There are 4 hidden switches. A switch that is on adds its own fixed numbers to the row, and there is some noise. The rows also spread widely along 2 directions, which tell nothing about the answers.
Some rows, each with its switches (1 for on, 0 for off) after it:
[0.74 -3.49 -1.36 1.43 -1.91 2.11 -1.19 0.05 1.42 3.43 1.63 -1.73 0.40] => 0 1 0 0
[-0.37 -2.44 1.05 3.27 -0.51 0.28 -1.22 -0.62 2.07 3.77 0.20 0.16 1.40] => 0 0 1 0
[0.47 -5.11 -6.04 1.71 -0.58 1.18 -2.46 3.35 5.27 4.25 3.27 1.40 -1.29] => 0 0 1 1
[-0.03 -2.58 -1.38 3.57 0.50 2.10 -1.27 1.31 2.41 5.40 1.37 0.74 0.61] => 1 0 1 0
[1.36 -5.03 -5.05 -0.33 -2.23 1.58 -2.44 1.39 3.38 4.19 3.41 -0.97 -0.05] => 0 1 0 1
[0.45 -3.72 -2.50 0.35 -2.50 0.56 -1.33 0.62 1.98 2.04 1.36 1.28 -2.50] => 0 0 0 0
[0.24 -3.02 -0.62 3.54 -0.42 4.23 -0.65 0.03 1.88 3.11 2.08 -1.42 1.49] => 0 1 0 0
[0.88 -4.71 -3.59 0.45 -1.40 2.15 -2.11 1.25 2.95 3.96 3.37 -0.86 0.84] => 0 1 0 1
[1.00 -4.64 -3.26 2.18 -0.68 1.56 -2.58 1.03 3.88 6.11 2.74 -2.17 2.69] => 0 1 1 1
[-0.71 -3.27 -2.10 2.86 -0.33 3.45 -0.20 1.83 2.88 1.43 1.83 1.35 -1.47] => 0 0 0 0

New rows. What belongs after each?
[0.88 -4.92 -4.71 2.02 -1.18 3.79 -0.93 1.93 3.12 3.29 3.10 -0.62 -1.69] => 0 1 0 0
[0.62 -3.99 -5.25 -0.51 -1.60 0.92 -1.90 2.82 3.01 3.95 2.68 2.17 -1.96] => 1 0 0 1
[0.97 -4.41 -3.27 0.32 -1.86 1.22 -2.18 0.47 2.44 3.97 2.44 -1.10 1.19] => 0 1 0 1
[0.38 -4.14 -3.07 2.56 -1.14 0.70 -1.83 1.66 3.73 3.85 1.36 1.09 -1.14] => 0 0 1 0
[-0.01 -4.02 -3.86 0.63 -1.28 1.56 -1.47 2.36 3.58 2.37 2.78 1.75 -1.44] => 0 0 0 1
[0.23 -3.78 -2.30 2.46 -0.71 4.20 -0.79 0.78 2.57 3.20 2.69 -1.10 0.27] => 0 1 0 0
[-0.06 -2.63 -2.28 1.95 0.68 3.48 -0.75 2.15 2.88 3.69 2.83 1.70 0.79] => 1 0 0 1
[-0.36 -2.77 -0.53 1.79 -1.22 1.98 -0.55 0.63 1.96 1.76 1.53 0.93 -1.04] => 0 0 0 0
[1.34 -4.10 -2.31 1.70 -1.17 0.17 -2.96 -0.03 2.94 6.36 1.87 -2.68 3.08] => 0 1 1 1
[-0.11 -4.16 -3.86 4.76 1.40 4.06 -0.80 2.68 4.51 3.56 2.65 0.70 -1.17] => 0 0 1 0
[0.04 -1.82 -0.50 1.32 -1.13 1.26 -0.84 0.20 0.59 3.40 1.05 1.46 -0.46] => 1 0 0 0
[-0.09 -3.88 -2.84 3.05 0.92 2.15 -1.49 2.21 4.41 4.21 2.42 0.40 1.29] => 0 0 1 1
[-0.29 -1.98 -0.29 2.12 -0.36 2.57 -0.63 0.77 1.11 3.13 1.24 1.53 0.04] => 1 0 0 0
[0.58 -3.96 -4.99 0.25 -0.54 2.00 -1.52 2.86 3.14 3.68 3.01 2.45 -1.68] => 1 0 0 1
[-0.48 -2.69 -1.05 2.51 -0.66 2.87 -0.38 1.08 2.30 1.68 1.46 1.00 -0.93] => 0 0 0 0
[0.74 -3.38 -3.19 1.36 -1.23 -0.09 -2.33 1.40 2.66 5.56 1.20 1.29 -1.36] => 1 0 1 0
[-0.27 -2.29 1.08 1.30 -2.05 0.40 -1.15 -0.08 0.99 1.81 0.55 0.77 -0.37] => 0 0 0 0
[0.01 -3.68 -2.70 1.25 -2.02 1.62 -1.06 1.49 2.32 1.89 1.60 1.49 -2.48] => 0 0 0 0
[0.54 -3.38 -0.92 2.22 -1.11 2.95 -0.90 -0.46 1.72 3.42 2.05 -1.35 0.89] => 0 1 0 0
[0.38 -3.57 -1.55 3.33 -0.09 4.55 -0.37 0.52 2.47 3.14 2.55 -1.48 1.13] => 0 1 0 0
[-0.87 -3.58 -3.61 3.27 1.30 5.00 -0.30 3.41 4.42 1.88 4.06 1.43 -0.22] => 0 0 0 1
